There are 5 ways to turn a row about zero (a turn may also mirror it). The second row of each pair is the first, turned, with some noise.
Known pairs, each followed by its turn:
[-1.66  0.01 -2.36 -1.61]
[2.26 0.07 2.61 0.41] => dabo

[ 0.24 -0.64 -0.64 -1.11]
[-0.18 -0.68 -1.00  0.55] => revuf

[ 2.81  0.11 -0.42  3.28]
[ 2.81 -1.00  2.82 -0.62] => tute

[-0.63 -1.48  0.97 -1.15]
[ 0.51 -1.01  0.12 -1.95] => dabo

[ 0.63 -0.64  1.35 -3.56]
[-1.26 -2.94  2.01 -1.05] => sol

[ 3.59  1.32  2.48 -0.78]
[ 2.73  1.00  3.09 -1.93] => fumek

[-2.77  0.08 -1.43 -3.02]
[-2.61 -3.66 -0.54 -0.28] => fumek

[ 1.42  1.63 -0.74 -0.14]
[-0.92 -1.52  0.47 -1.27] => revuf

[-0.95  1.18 -1.84  2.29]
[ 1.28  3.07 -0.91 -0.40] => sol

[-2.06  2.80  0.39  2.48]
[-1.85  1.52  1.52  3.26] => fumek

[ 0.47 -0.76  3.05  2.41]
[-1.44  0.60 -3.49 -1.54] => dabo

[-2.19  1.62 -0.15  1.54]
[-1.86  1.00  0.73  2.32] => fumek

[-1.32  2.76 -3.32 -1.68]
[ 0.31  2.23  1.69 -4.01] => sol

[-1.74 -2.17 -2.42 -0.88]
[-3.53  1.71 -0.60 -0.89] => sol

[ 0.69  1.02 -1.89  0.37]
[-1.91 -1.17  0.90 -0.05] => revuf

[ 3.35  2.56 -2.88  0.84]
[-0.35 -3.22  3.74 -1.77] => tute

[-2.95  1.09 -3.54  3.33]
[2.78 5.26 0.02 1.08] => dabo

[0.01 3.10 2.75 2.94]
[ 3.47 -3.16 -1.03  1.47] => tute

[-1.00  2.22  2.36  1.60]
[0.00 0.61 2.53 2.59] => fumek

[3.07 1.88 0.60 2.20]
[ 0.85 -1.72  2.92 -2.43] => revuf

[-2.94  3.28  1.28 -2.24]
[-2.27 -2.60 -3.67  0.76] => tute

[ 2.23  3.46  0.22 -2.02]
[-1.20 -1.97 -1.01 -4.04] => revuf

[-0.42  1.94 -0.82 -2.71]
[-2.63 -1.80 -1.15 -0.65] => tute

[-2.22  1.33 -2.78  1.41]
[2.23 2.84 0.70 1.45] => dabo

[ 2.78 -0.38  1.03 -2.97]
[-0.28 -3.95  0.24 -1.52] => sol

New pairs. What belongs after each?
[-3.26 -0.67  1.76  1.78]
[ 0.09 -0.66 -0.38  4.05] => fumek

[-3.28  2.80 -1.52  0.01]
[-3.69  2.62 -0.06 -0.80] => revuf

[ 1.05  2.46 -2.98  0.95]
[-0.20  1.77  0.71  3.65] => dabo

[1.42 0.78 1.28 1.47]
[-1.86  0.13 -1.59  0.75] => dabo

[ 2.50  1.81 -1.69 -1.22]
[ 1.42 -1.05 -0.43 -2.97] => sol

[ 2.71 -2.59 -3.10 -1.37]
[ 0.65  0.39 -3.15 -4.16] => fumek

[-2.04 -0.54  1.57  0.38]
[ 0.76  0.83 -1.82  1.89] => tute

[ 0.69 -1.97 -1.15  3.57]
[2.28 1.33 3.05 1.50] => tute

[-0.57  2.53  1.78 -1.83]
[ 1.60 -1.28  3.37 -0.75] => sol

[ 2.73 -2.12  0.01  2.90]
[ 2.70  3.00 -1.57  0.02] => fumek

[-1.51 -1.66 -1.00 -0.16]
[-0.34  0.70 -0.35  2.47] => revuf

[-0.99  2.85  2.43 -0.13]
[ 0.90 -2.36 -2.82  0.76] => tute

[ 0.95  0.81 -0.17  0.79]
[-1.11  0.41 -0.14  1.03] => dabo

[ 0.15  3.51 -0.62  1.34]
[ 3.31  1.40  0.42 -0.99] => sol

[-0.10 -0.49 -0.94  2.88]
[-0.31  0.01  2.64  1.19] => revuf

[-1.47  1.66  2.40 -2.72]
[-0.08 -3.02  2.84  0.16] => fumek

[-1.57  1.69  3.19 -0.16]
[ 0.51 -1.43  3.10  2.12] => fumek

[ 1.64 -3.41 -2.13  2.44]
[ 1.58  2.23 -4.14 -0.83] => fumek

[-0.98 -1.21  1.31  3.58]
[ 1.48  1.76 -0.91  3.58] => fumek

[ 2.37  0.14  0.19 -1.78]
[-1.67 -2.10  0.90  0.82] => dabo

[ 1.99 -0.44 -3.45 -0.27]
[-2.06 -3.54  0.58  1.07] => revuf

[ 1.29 -1.17 -0.31 -3.16]
[ 0.62 -2.28 -3.06  0.41] => revuf

[-1.30 -0.55 -0.94  1.04]
[ 0.90  1.76  0.04 -0.70] => dabo

[ 0.89 -0.57 -1.00  0.93]
[ 0.36  0.16  1.90 -0.27] => tute

[-0.60  2.29 -1.28 -2.45]
[-2.46  0.00 -2.08 -1.52] => revuf

[-2.77  0.23  0.15 -0.16]
[-0.70  0.27 -1.64  2.20] => tute

[ 2.08  2.41  1.96 -2.06]
[-1.19 -3.55 -0.90  2.31] => dabo

[ 3.28  0.30 -0.20 -2.13]
[-0.41 -0.46  0.38 -3.84] => tute

[-2.87  1.05  2.26  0.78]
[0.67 0.86 2.68 2.51] => sol

[ 1.06 -2.27  0.88  2.98]
[-0.22 -0.25 -2.81  2.56] => sol

[-1.35  1.72  0.31  3.07]
[ 1.90 -1.88  0.42  2.76] => tute

[-0.63  0.81  2.30 -0.78]
[ 1.00  1.54 -1.07 -1.70] => revuf

[ 0.77  0.03 -1.58  0.27]
[-0.87  1.05  1.25  0.80] => dabo

[ 2.22 -0.12 -1.80 -0.71]
[-1.63 -0.02  2.17  1.22] => dabo

[-2.83 -0.82 -0.08  1.26]
[ 0.15  1.07 -0.81  3.37] => tute

[-1.81  1.17 -0.80  1.54]
[-1.75  1.58  1.56  0.23] => revuf

[-0.41  2.48  3.10  1.30]
[2.85 0.02 1.76 2.00] => sol

[-3.59 -0.14 -1.82  0.26]
[-2.97 -1.38 -1.61  1.99] => fumek

[-1.24  0.79  3.12 -3.18]
[ 2.12 -4.34 -1.10 -0.85] => dabo

